There are 8 hidden switches. A switch that is on adds its own fixed numbers to the row, and there is some noise. The rows also spread widely along 12 directions, which tell nothing about the answers.
In the rows, 128 means zero.
Known rows, each followed by its switches (1 for on, 0 for off):
[112 125 139 150 148 196 117 121  95 149 137 100 108 190 136  73 154 117
 148 151]
1 0 1 0 0 0 0 1
[134  87 160 103 157 160  98 141 107 156 116 112 120 128 111  98 147 161
 131 146]
1 0 0 0 0 0 0 0
[134  97 152 120 149 159  94 151 111 148 125 128  84 119 173  65 136  84
 119 147]
1 0 1 1 1 0 1 0
[121 152 131 118 108 146 126 112 114 164  51 113 123 177 106 160  98 139
 130 111]
0 0 1 0 0 1 0 1
[152 105 149 180 124 154 107 148  71 149  24 119 111 133 118 109 161 157
 141  96]
0 0 1 1 0 0 1 0
[122 167 151 112  81 160 111 140 158 146 157 125 133 165 152  87 109 122
 104 181]
0 0 0 0 1 0 1 0
[147 130 138 108 103  73 132 132 132 107 152 159 115 128 145 115 126  83
 138 148]
0 0 1 1 1 1 1 0
[131 106 145 112 134  99  95 148 111 110 110 162 143 138 143 114 141 131
 142 116]
1 0 0 0 1 1 1 1
[129 123 128 167 124 117  88 142  85 109 117 148 102 161 191  75 131 104
 126 110]
1 0 1 0 1 0 1 0
[117 139 132 135 161 232  99 117  85 187  40 129 108 142 137  74 173 151
 168 145]
1 1 1 1 1 0 1 0
[151 100 144 118 114 106 144 136 104 151  69 173 103  88 158  92 151 100
 127 152]
1 0 1 1 1 1 1 0
[106  46 194  99 129 124 104 112 170 161  64 140  52  51 124  99 163 101
 151 159]
1 0 1 1 1 0 1 0
[ 76 200  92 167 132 176  58 121  75 117 105 157 168 236 148 105 114 156
 182  98]
1 0 0 0 0 0 1 1
[ 93 134 163 142 110 131  61 159 135 133 127 122  99 162 154 118  94 100
 156 101]
0 0 1 1 1 0 0 0
[112 121 141 181 131 135 113 174  63 132 132 128 101 205 165  76 131  99
 164 109]
1 1 1 0 1 1 1 0
[128 112 122 115 102  92 117 103  93 134 102 179  88 136 175  65 125 148
 117 148]
1 1 0 1 0 0 0 0
[146 123 140 151 121 126 123 162  93 135  90 120 118 159 130 122 145 118
 161  99]
1 1 0 1 1 1 1 0
[148  33 149  82 184 147 122 165  64 124  51 116 104 140  99 108 100 111
 110 130]
1 0 0 0 1 0 1 0
[171 152 117 169 119 121 107 132 105 127  77 145 129  93 186 101 169 107
 136  97]
1 0 0 1 1 0 1 0
[120 129 141 168 109 130 100 151  92 151  85 173 122 124 185  67 158 132
 153 124]
1 0 0 1 1 1 1 0
[152 109 174 125 102 129  89 114 122  88  44 164 137 124 160  94 178 131
 102 121]
0 0 1 1 1 1 0 1
[ 96 145 142 102  81 150 131  49 168  89 109 151 124 172  80 110 190 142
 182 206]
1 0 1 1 1 0 0 0
[161 114 133  93 132 101 116 156 111 155 124 121 102 125 159 123 100 118
 111 115]
1 1 0 0 1 0 0 0
[143  96 149 140 124  81 136 192 126 146 211 104  93 130 148 103 117  77
 153 136]
1 0 0 0 1 0 1 0
[152 100 158 124 120  90  96 142 116  58 115 149 133 131 154  98 130  90
 101 121]
0 0 0 0 1 0 1 0
[122 124 162  93 110 142  77 132 150 181  30 143  99 111 155 136 110 137
 116 100]
1 1 0 1 1 1 1 1
[142 152 158 127 138 165  63 104 132 109 102 132 158 130 150 108 179 148
 121 116]
0 0 1 0 0 0 0 1

New rows, each followed by its switches (1 for on, 0 for off):
[149  86 168 144 120  93 100 164  94  66 116 127 140 152 128 118 140 101
 118  99]
1 0 0 0 0 0 0 0
[156 158 127 112 124 127 118  83 152  71 187 160 144 120 145  79 216  96
 158 189]
1 0 1 1 1 0 1 0
[150  89 129  92 181 153 126 149  81 169 115 117 102 118 136  99 125 115
 134 144]
1 0 1 0 1 0 0 0
[132 113 172  98 147 143 103 112 181 156 174 110 124  82 107 114 185 136
 172 159]
0 0 0 1 0 0 0 1
[126  95 153 108 130 132 111 134 125 131  90 135 117 120 115 115 148 128
 158 140]
1 0 0 1 1 0 0 0
[112 125 165 114  99 155  95 103 147 153 104 114  83 160 139  88 113 146
  98 155]
0 1 0 0 0 0 1 0
[127 154 127 132 123 142 101 133  94 134  72 159 134 152 147 109 127 124
 145 125]
0 0 1 1 1 1 1 0
[146 136 133 136 126 157 125  76 100 113  68 123 116 154 145  98 166 117
 106 139]
1 0 1 0 0 1 0 0
[117  88 182 101 133 152 108 176 115 158 114 121 105 152 135  91 114 109
 123 145]
1 1 0 0 1 1 1 0
[152  99 149  96 133 130 121 128 126 127 133 103  82 150 120 114 142 112
 135 144]
1 1 1 1 1 0 0 0
[113  86 193 113  86 120 100  89 177 122  76 141  81 117 102 107 176 150
 137 167]
0 0 1 1 1 1 1 0
[130 109 164 154 117 149 141 159 113 132 106 126 134 133 151  85 169  91
 150 137]
1 0 0 0 1 0 0 1
[ 93 130 127 152 129 146 124 126 115 168 150 143 102 143 148  65 154 137
 188 170]
1 0 0 0 1 0 1 0
[ 89 107 154 159 108 141  84 110 141 177  71 140  82 119 146  97 169 173
 189 116]
1 0 0 1 1 0 0 1
[139 151 100 148 158 151 134  99  71 100  91 144 124 158 169  86 155  67
 146 129]
1 0 1 0 1 1 1 0
[136 139 159 126 142 164 107 162 115  97 172 122 170 157 129  93 153  81
 135 150]
1 0 0 0 0 0 1 0
[125 145 153  69 139 107  86 135 157 131 151 148 118 105 175 120  92  67
 130 125]
0 1 0 1 1 1 0 0
[133 139 142 146 100 183 115 126  99 210  62 117 103 155 127  98 157 195
 132 145]
1 0 1 1 0 1 0 0
[124  80 156 108 122 134 110 180  76  88  87 166 140 169 126  80 111  98
 124 144]
1 0 0 1 1 0 1 0
[105 103 133 107 166 135 105 146  76 155 121 152 117 148 116  96 100 131
 157 147]
0 0 1 0 0 0 1 0
[ 79 120 146  81 135 135 127 162  99 170 122 163 144 154 113 118  72 107
 161 159]
1 0 0 0 0 1 0 0
[154 102 103 151 136 139 160 135  42 121  88 139 116 168 122  75 142 124
 142 147]
1 0 0 1 0 0 1 0
[103 126 116  94 124 140 100 144 113 155 147 128 104 204 112 122  90 151
 166 146]
1 0 1 1 1 0 0 1
[106 114 113 140  65 100 151 150  50 100  39 193 139 205 117  96 101 148
 153 145]
1 0 0 1 1 0 0 0
[134 144 173 144  89 174 139  99 146 133 151 107 119 180 109  80 215 147
 139 190]
1 1 1 0 0 1 1 0
[ 72  80 151 120 145  94  83 131 138 129 152 125  72 144 127 120 103 106
 191 120]
1 0 0 0 1 0 0 0
[ 98 101 154 149 118 126  89 182  79 125  91 155 131 164 156  90 109 121
 148 110]
1 0 0 0 1 0 0 0
[119 122 150 153  81 118 120 164 105 146 100 149 127 150 153  93 131 141
 140 136]
1 0 0 0 1 0 0 0
[140  98 139  91 161 110  76 124 119 148  87 121 101 116 138 144  93 130
 119  82]
0 0 0 1 0 1 0 1
[131 144 123  87 107 112 100 122 105 129  94 157 115 172 153 111  83 141
 112 127]
0 1 0 1 1 1 0 0
[103 127 175 133 125 159  83 155 144 122 144 114 136 159 117 106 137 116
 161 140]
0 0 0 0 1 0 1 0
[146 132 128 140 151 145  86 147  99 137 126 125 122 144 156 100 148 126
 147 110]
1 0 0 1 1 1 1 0
[113  79 164 121  96  92 158 194 124 120 199 100  92 197 112 110  69  45
 129 151]
1 0 0 0 0 0 1 1
[117 106 149 101 114 111 121 146 104 127 109 187 141 134 142  88 129 111
 135 154]
1 0 0 1 0 1 1 1
[ 58 145 112 147 170 152  53  63 109 117 140 151  86 175 154  73 126 125
 188 134]
0 0 1 0 0 0 1 0
[162 126 128  59 130 112 138 151 109 103 145 132 140 160 102 134  90  81
 110 151]
1 1 0 1 0 0 1 0
[106 134 133 119 135 141  85 114 114 133 113 145 121 169 156 105 139 133
 151 123]
1 0 1 0 1 1 0 1
[118 124 147 126 139 153  89  76 137 116 129 109  93 153 127 103 170 118
 146 139]
1 0 1 1 0 1 0 0
[133 121 140  76 124  88  85 104 150 134  81 171 125  91 121 141 126 161
 142 132]
0 0 0 1 1 1 1 0
[148 126 137 112  99 136  80 114 125 139  69 139  97 146 168  95 120 156
  75 128]
1 0 0 1 1 1 1 0
[109  70 168 145  96 101  97 150 119  99  90 123  86 184 105 118 124 125
 147 113]
1 0 0 1 1 1 1 0
[169 161 138 115 123 134  82  98 120 140  35 154 146  98 181 122 172 169
 101  97]
1 1 0 0 1 1 0 0
[133  95 155 120 128 139  93 122 139 133  85 125  89 108 145  98 144 114
 127 132]
1 0 0 1 1 0 1 0
[126 167 142 122 138 186  61 122 126 150  85 158 135 112 179  80 146 126
 129 139]
0 0 1 1 1 0 1 0
[123  71 165 137 100 127 136 165  95 121 113 117  91 186 126  83 122 110
 130 147]
1 0 0 1 1 1 0 0
[142  89 161 102  94  75 114 173 115 119  77 161 133 115 116 132 106 140
 130 124]
0 0 0 1 1 0 0 0
[176 116 146 142 126 136 147 182  85 140 144 117 144 121 138  93 159 101
 132 137]
1 0 0 1 0 0 0 0
[136  88 155  80 155 167 131 116 143 181  73 113  88  85 114 115 141 109
 136 160]
1 0 0 1 1 1 1 0
[130 125 158 143 101 125  93 162 102 150 103 167 133 141 163  80 159 156
 127 139]
1 0 1 0 1 1 1 0
[129 170 125 167 101 132 151 119 105  92 116 176 168 134 162  76 188  84
 170 161]
1 0 0 0 1 0 1 0
[139 100 146 119 143 139 104 136 116 157 120 133  97 115 129  88 150 141
 152 153]
0 0 1 1 1 0 1 0
[126 123 146 138  60  39 106 123 155  90 102 148  93 135 158 136  89  96
 110 107]
0 0 0 0 1 0 1 0
[114 101 151 113 127 125 110 119 156 142 136 129  89 108 123 103 151 108
 169 158]
1 0 0 1 1 0 1 0
[119  96 162 102 148 153 103 144 121 149 105 139  94 116 153  88 127  73
 132 148]
1 0 1 1 1 1 1 0
[101  92 165 128 108 165  83 177  81 161  11 127 106 188 110 119  94 171
 142 100]
1 1 0 1 1 0 0 0
[109 138 108 116 113 146  80 162  78 148  72 150 126 201 126 119  69 167
 138 116]
1 0 0 1 1 0 1 0
[174 178 173 158  75  97 129 194 141 139 166 139 186  97 147 142 190  95
 154 119]
1 0 1 1 0 1 0 0
[105 113 122 192 122  97 134 153  56 102  83 155 123 163 139 102 124  83
 183  96]
1 0 0 0 0 0 1 0
[160 118 129 148 114  59  95 103 127  91 133 132  72 103 195 111 133  68
 107  91]
1 0 1 1 0 0 0 0
[136 137 145 137 102 104 129 109 136 118 144 150 113 123 156  89 171 105
 155 155]
0 0 1 1 1 1 0 0
[124  94 138 139 137 108  74 177  95 171 136 123  87 156 138 111 112 168
 152 109]
1 0 1 0 1 0 1 0
[167 168 123  88  86  80 123 114 159 125 147 152 122 102 176 123 129 104
 114 140]
1 1 0 1 1 0 0 0
[113 122 136 131 122 117 105 116 128 131 133 160 101 124 158  89 147  92
 156 141]
1 0 1 1 0 0 1 1
[121 149 125  83 182 199  27 120 120 146 133 115 140 172 129 103 111 191
 127 134]
0 0 0 0 1 0 1 0
[126  76 160 127 116 149 130 172 112 160 109  96  72 167 152  84  88  87
  98 138]
1 0 0 0 1 0 1 1
[113 136 142 125 112  89  86 151  95  67 117 181 151 167 167 104 119  97
 147 108]
1 1 0 0 1 0 0 0
[ 82 134 136 137 154 166  99 105 124  97 147 101 105 200 110 116 122  59
 184 129]
1 0 0 1 0 1 1 0
[ 55 119 153 138 144 131  83 123 127 143 142 126  88 174 128 113 106 106
 203 124]
0 0 1 0 1 1 0 0
[120 127 162 123 102 139 115 146 119 140 100 128 113 168 133 104 121 125
 143 133]
0 1 0 1 1 1 0 0
[191 146 135 120 170 163  85 178  94 159 147 134 178 111 184  84 177 150
 110 118]
1 0 0 0 1 1 1 1
